The rows come from 4 hidden closed curves, with some noise, and rows from the same curve form a group. Each curve winds through 6 dimensions. The rows are also pushed far along 4 directions, which tell nothing about the answers.
Some rows, each with its group after it:
[ 18   2   3  -6  11   8   3   0   9  12  -9   5  -2  -9  -3  10  17   7
 -11   7]
gez
[-14 -14  -9  -1 -17  -4   6   6   3  -7  24   1  11   0   0   8  -8 -24
 -11  -9]
lek
[ 13 -25 -27 -15   2 -10  -1   7  -4  -5   1  -3  -8  -3  -8  18  39  18
 -14  33]
lek
[ 40  10  14   0   5 -23   4  -6  10   3 -25   1  -4   1  -3 -11  -4   3
   3   0]
gez
[-37   8  -1   7  -1  15  -7  10  -7   1   7   1   9   3  19   4   8  14
  23  10]
lek
[  0   3  36  -3   4   8   7  12   1  11 -11  -3   0 -14  -1  -2  -6   1
  12   2]
suza
[ 28  -7 -15  12 -16 -14  -8  -4  -7  10  19  13 -14 -17 -14  10  -3  19
  -2 -13]
lek
[-24 -27   9 -30   9  29  13   3  -3   0   7  -9   7 -29 -28   1  18 -20
 -33  19]
gez
[  0  -2  24   7 -13  33  -5  -3  -3  11   0  -9   8 -24 -20  -3   4 -11
 -13   6]
gez
[ 22  24  26  15  60   4 -11 -14   2   2 -50 -15 -46  35  32  19 -17  11
  32 -20]
Zibu
[ 12 -55 -14 -59  40 -40  38  32  11 -22 -27 -13  10  13 -27   2  24 -25
 -49  29]
suza
[-33  19  50  29  -5  62 -30 -19 -13 -28  -7  -8 -22 -51  24  -3  -3   6
  17  -9]
Zibu
[ 12  -5   1   0 -24   5  -4  -9   3   4   1  -2  -4   1   1 -16 -16  -3
   2  -3]
suza
[-13  26  42   9   8   8   4   5  16  -5  -8  -5 -11  28  38   4 -37 -24
  27 -38]
lek
[-36   3 -10 -10  28 -18  15  31   4 -17 -16   6  24  42  13 -13 -11   3
  11  -6]
Zibu
[ 54 -13  -6  -6  17  -8  -4 -27 -12  18 -28 -27 -22   5 -42   7  23   0
 -21  32]
lek
[-21   0  -9   0  10 -25   9  23  12 -33  -3   4   9  40  29  -2 -27 -13
   6 -27]
Zibu
[ 40 -13   7 -14  27   3  -2 -29 -13  14 -29 -26 -26  -8 -41   3  24  -4
 -22  33]
lek
[-27   1  -2   6 -11  31  -1   0  -8  13  14   1  28 -16 -19  -6  10  -7
 -10  13]
gez
[ 15  19  18   7  38   2  -1   9   4  -4 -35   0 -17  21   7  -1 -10  19
   9 -17]
Zibu
[ 16 -16  -3  -3  14 -16   6  -5  -7   8  -4  -2  -4   6 -20   2 -15 -14
 -10 -11]
lek
[-46   4  -9 -15  26 -10  15  12   9 -24  -7   3  25  23  24  -6   3 -19
   3   4]
Zibu
[-35  11   1   4  -2  17   3   0  -6  15  24   7  16  -7  -4   6   0  -7
   5  -5]
suza
[ 40 -18 -28 -19  12 -44  20  29  17   5 -19   9  23  25 -12  -1  19  10
 -19  17]
gez
[  0  32  41  15  36   1   0   9   6   9 -33  -6 -13  25  26   9 -15   6
  35 -17]
suza
[  9  15   7  17   6  13 -12  -9  -6   0  -5  -6  -2  -8  -8  13  20   2
  -5   9]
suza
[ 25 -43 -18 -48  44  10  16  -5   1   0 -19  -4 -15 -44 -37  18  62   6
 -58  45]
gez
[ 32  12  20   0  24   6   3  -7   2  26 -30  -7  -7   1 -12   2   7   9
   1   9]
Zibu
[-15  -7  19  -6  -2   8  10  26  15   3   1   1   3  16  21   7 -19  -9
  10 -17]
Zibu
[ 30 -28 -46   6 -33 -31  -1   5 -10  17  26   6  11  19 -37   1  -9   2
 -20  -4]
Zibu
[  3 -16  16 -25  -3   7   9  18   2  -3  -6  -7  -6  -7 -10  -1  12   5
  -9  18]
gez
[-58  14  20   9 -32  21   3  33   6 -15  18   4  45  -4  26  -9   1 -10
  16   7]
suza
[ -5 -15   7  -4 -32  13   0  -4  -5  13  26   6  -3 -38 -10  -9 -10   1
  -1  -4]
suza
[-52  -6   5 -18  25  25  14  13   2  -7  -7   0  31 -14   4  -6  14 -17
 -11  17]
gez
[ 33   6   8  -1   6 -17   3  -7   6   4 -20   0   2  -9  -7 -11   3   2
  -5   7]
gez
[  1   2 -16  14   0  -4  -7   8   0   5   7   1  -1  24  17  22   5   8
  12  -5]
lek
[-21  13  17   9 -19  43  -8  -4   4   5   5  -5  10 -12   7  -9   3  -4
   5   7]
suza
[ 20 -12   3  11  -1 -12 -10   4  -1 -13  -7   0 -17  -2  15  17  -2   5
   4 -11]
lek
[  4   1   7   0   2  17 -11  -8   3 -14 -14  -6 -23  -6  19  -1   7  10
   6   6]
suza
[-22  10  -1   8   8   3   4  -5  -6  13  11   2   5  16  -1   0 -22 -14
  10 -19]
lek
[-10  31  29  27  12  30 -17 -10  -5  -2 -11  -8  -7  -7  16  16  10   0
  14  -2]
suza
[ 20 -24   1 -10  14  -5   1   5 -12  -6 -22  -7  -6 -11 -34 -11   5   9
 -23  10]
Zibu
[-28 -38 -14 -33  -2 -14  16  13   1 -29  20   3   6 -22  -1   3  12 -19
 -24  10]
suza
[-32  -4  10   7 -22  37 -11 -18 -16  -8  27 -11   1 -31 -18  -3  -3 -21
 -13   2]
gez
[-21 -23 -26 -31  15   3  14   4   6   0  11   0   3  -7   4  20  34  -5
 -17  26]
Zibu
[-14 -15 -13  28 -70  35 -26 -12 -32   0  48   9  23 -68 -47 -21  11  15
 -21  14]
Zibu
[ 57  17  41  15  -1   3 -12 -10   3  15 -27 -15 -39   9  -8   3 -14  13
  11 -12]
gez
[-43  35  17  15  14   3  -3  -1   8 -23   5   5 -15  29  53   7 -37 -13
  36 -46]
lek

New rows. What belongs after each?
[ 35   6  34  12   3  10  -9  -9   1  -2 -25 -16 -15 -12  -8   3   1  -6
  -6   4]
suza
[-49 -17 -20   2  -4  26  -8   7 -14 -23  15  -5  22 -11  -8   4  24  -7
 -18  21]
gez
[ 26  13   2  30 -36  12 -15 -16  -3  12  27   1   4 -21 -20  12   3 -11
 -16  -8]
suza
[ 67  19   7  28 -23 -38 -14  -7   5  -4 -13  -5 -25  34   3   1 -24  11
  15 -24]
gez
[ 11 -45 -29 -30  25  -8  10   2  -8   4  -2  -5 -16   1 -29  14  15   1
 -32  12]
Zibu
[ 20 -15  -5   4 -12  23 -18 -13 -13  -8  -4  -2  -9 -57 -19   5  48  27
 -22  39]
gez
[  1 -20 -34   7 -18 -10   3   8  -2  17  30   5  18  12 -13  18   1 -11
 -13  -5]
lek
[ 25  22  40  10  21  21 -17 -23  -8   9 -23  -7 -46 -25   2   2  -3  24
  20  -8]
lek
[ 25   1  -4  25 -30 -16  -8  22  -2   4  -6  -5  26  26 -13  -8  -4   9
   1   5]
gez
[ 42 -20  13   2 -14   9  -6 -23 -18  25  10  -6 -12 -58 -56   6  16  -1
 -29  13]
suza
[ -2 -13  -1  14   0  13  -9   2  -9   9  -2  -8   3  -5   0  16   9   1
   4   9]
lek
[-10 -34 -35 -28 -39 -39  20  31   2   3  23  13  36   8 -14 -25  -3   7
  -5  19]
suza
[ -8  20  -5  -3  -1 -11   8   5   4  14   1  -3   8  41   3  -4  -3   3
  16   4]
lek
[ 21   0  15  12 -12  -2  -8  -4  -2 -11 -13  -5   1 -16  -7  -9  -2   2
  -5   3]
Zibu
[ 21   1  -5   5 -19  -5  -2 -18  -8  12  17  -6  -7   3 -30  -4 -13 -12
 -12  -8]
gez
[ 32  12  38 -21  68 -17  17   1  21  -3 -66 -11 -26  24  19   1  -8  -7
   7  -7]
gez
[ 30  12  10   3  26 -11   3 -16   6   8 -29  -2  -2   2  -6  -5  -2  -6
  -3  -2]
gez
[ 14   7  -5  13  10   2  -4  -6  -4  24   0   0 -12  28  -5   9 -24   0
   7 -24]
Zibu
[-71 -28   2 -47  26  24  25  26   4 -22  -4   1  36 -35   3 -11  38 -13
 -22  43]
gez
[-52  -5   4 -15  32  12   1   3   2 -41  -4  -6 -17  -2  39  13   8  -8
   9   2]
lek
[ 12  -3  12  17  -3  37 -15 -17  -5  -1  -8  -6   3 -47 -13   6  23  -7
 -25  14]
gez
[-51  14  10  -7 -21  14  10  13  14 -12  24  14  32 -17  28 -13  -4 -16
  10  -4]
gez
[ -6  -5 -19  -6   5 -24  10   4   9   1   1  -2  13  32  18  10  -1 -17
   6   4]
Zibu
[ 25  13   9  12   7 -31  -3  -2   5 -13 -27 -16  -9  44  15  -1 -17 -11
  15  -6]
lek
[ 10  -4  34 -19  54  20   9 -15  10  19 -40 -22 -32   4  12  22   6 -17
   6   7]
Zibu
[ 10  15 -13  18  -7  -8 -11 -21  -6 -11   6   2 -10   2   5   1  -2   2
   2 -10]
gez
[-13  -1 -14 -13  26 -15  13   0   9 -13  -6   5  13  12   5  -2   2 -16
 -11   0]
gez
[  1  -6 -26   1 -17   1   4   9   0  18  23   7  23   9 -27   4   8  -4
 -20   2]
gez
[ 47 -23  -5  -8 -33  -7  -6  -8  -9   5   7 -10 -10 -33 -38  -1  28  10
 -27  32]
lek
[-51  33  49  20  30  71 -13 -19  -2  -3 -16  -8  -3 -30  30   3  -6 -15
  19 -11]
gez
[-21  15  -6  21   0   5 -15  -6  -8  -9   6   2  -8   7  25   8  -3  11
  24  -9]
lek
[-23  14  20  -1  26  11   0  22  15 -17 -27  -1   2  12  41   5   7   7
  19   2]
gez
[ 14 -40 -30 -29 -35 -39  19  30   9  -2  21  13  17  -4 -14  -8   8   8
 -18  14]
suza
[-23 -35 -15 -13  -3   0   8   5 -11  -5  20   1  13 -23 -20   3   3 -15
 -22   5]
lek
[ -6 -17  -3 -26  22  13  10  -5  10   3   0  -6 -10 -13  12  24  28 -13
 -13  19]
Zibu
[ 11 -18  -9  -7  -9 -32   7   2   2 -14  11   2  -3  -1  -3   3 -10 -13
 -11 -10]
suza
[ 10  -3 -17 -17  10 -40  22  23  25   0  -9   2  12  50  31  13  -4 -17
   7  -4]
Zibu
[-31 -26   1 -17   7  21   7  29   1 -18 -10  -2  31 -18   0  -1  33   0
 -21  36]
gez
[ 42 -23  31 -52  64 -10  20   3  12  -5 -58 -18 -48  -8 -11   9  25   7
 -19  24]
gez
[ 17  13  20  29  -7  20 -17   2  -1  -2 -18  -7   7  -9   5   1   7   9
   5   6]
gez
[-43 -10  12 -41  30   2  27  37   9  -2 -13  -4  12  27   9  -5   7   0
   8  17]
gez
[ 44  -3 -25   1  -6 -26   9  -8   4  36   8   3   9  20 -28   5   0  -6
 -14   1]
Zibu
[-63  12  -2  14 -30  26   2  25  16 -18  31  19  53 -15  38  -4   4 -16
   4  -4]
gez
[  6  20  -6  60 -63  16 -36  -5 -20  -1  28  -2  16   4  -8  -2 -12  10
  12  -9]
gez
[  5   4   2  -4  24 -21  16   8   0  18  -4  -2   9  23 -17   8 -11 -17
  -7 -12]
suza
[ 28 -11 -23   8 -20  -3  -3  -2   3   1   6   9  22 -25 -21   0  26   2
 -30  17]
gez
[ 34 -32 -30 -19  29 -39  10   6   0  -9 -18  -6 -20  33 -14  11  -2  -2
 -23  -5]
Zibu
[-18 -11   7 -13  11 -22  21  37  10  -5 -12  -1  25  43   1 -15 -31 -19
   2 -15]
Zibu
[ 20  11  14  18 -16 -14  -7   1  -5  -3 -15  -7   8  10  -5 -16 -12   5
  13   2]
gez
[ -3  -5 -24 -10 -10 -10  13  20  14   3  14  15  33   3  -2   2  16  -3
 -16   8]
gez
[-43 -16 -31 -19 -39 -16  19  23   1  -8  50   9  43  12 -15 -14  -8 -24
 -15   2]
gez
[-13 -17  -1  -5 -22  22  -9 -21 -12 -17  30  -2 -16 -54 -12   6  16  -9
 -23   9]
lek
[  8 -29 -12   5 -34  17 -11 -18 -15   7  28  -5  -3 -39 -28   6   6  -9
 -22   7]
Zibu
[ 24  -2 -22  13 -17   4 -15 -34  -9   5  21   1 -24 -14 -13   8  -2   0
  -9 -10]
suza
[-17 -17  -6  -7  10   9  -5  -1  -7 -34   1  -2 -12 -20   2   2  11   0
 -18   2]
Zibu
[ 51  27  19  40 -39   4 -29 -26 -20  23   1 -10 -25  -1 -27  -9 -16  23
  19  -7]
gez
[ 55  -7 -21  -9  11 -43  14   1  16  25 -12  -2  -6  41  -5  16   1 -11
  -7  -1]
Zibu
[ 16   1  -2  17 -43 -22  -4   4   4  -5  24  10   3  -2  10  -5 -24  -4
   9 -23]
suza
[ 69  29   2  26  14 -24 -12 -17   4  14 -34  -1 -20  21  -2   3  -2  18
  10  -9]
Zibu
[-10 -23 -40 -13 -37 -20  14  28  -5  23  39  20  39  -4 -33  -8  13  15
 -12  17]
lek
[-53 -19  -5 -20  14  11  16  36   2   1  -1  -2  30  15  15   9  16  -3
   7  24]
lek
[ 35   8   4  40 -26 -30 -12  13   7  -2  -5   0   6  35  24   9 -30  -3
  24 -28]
lek
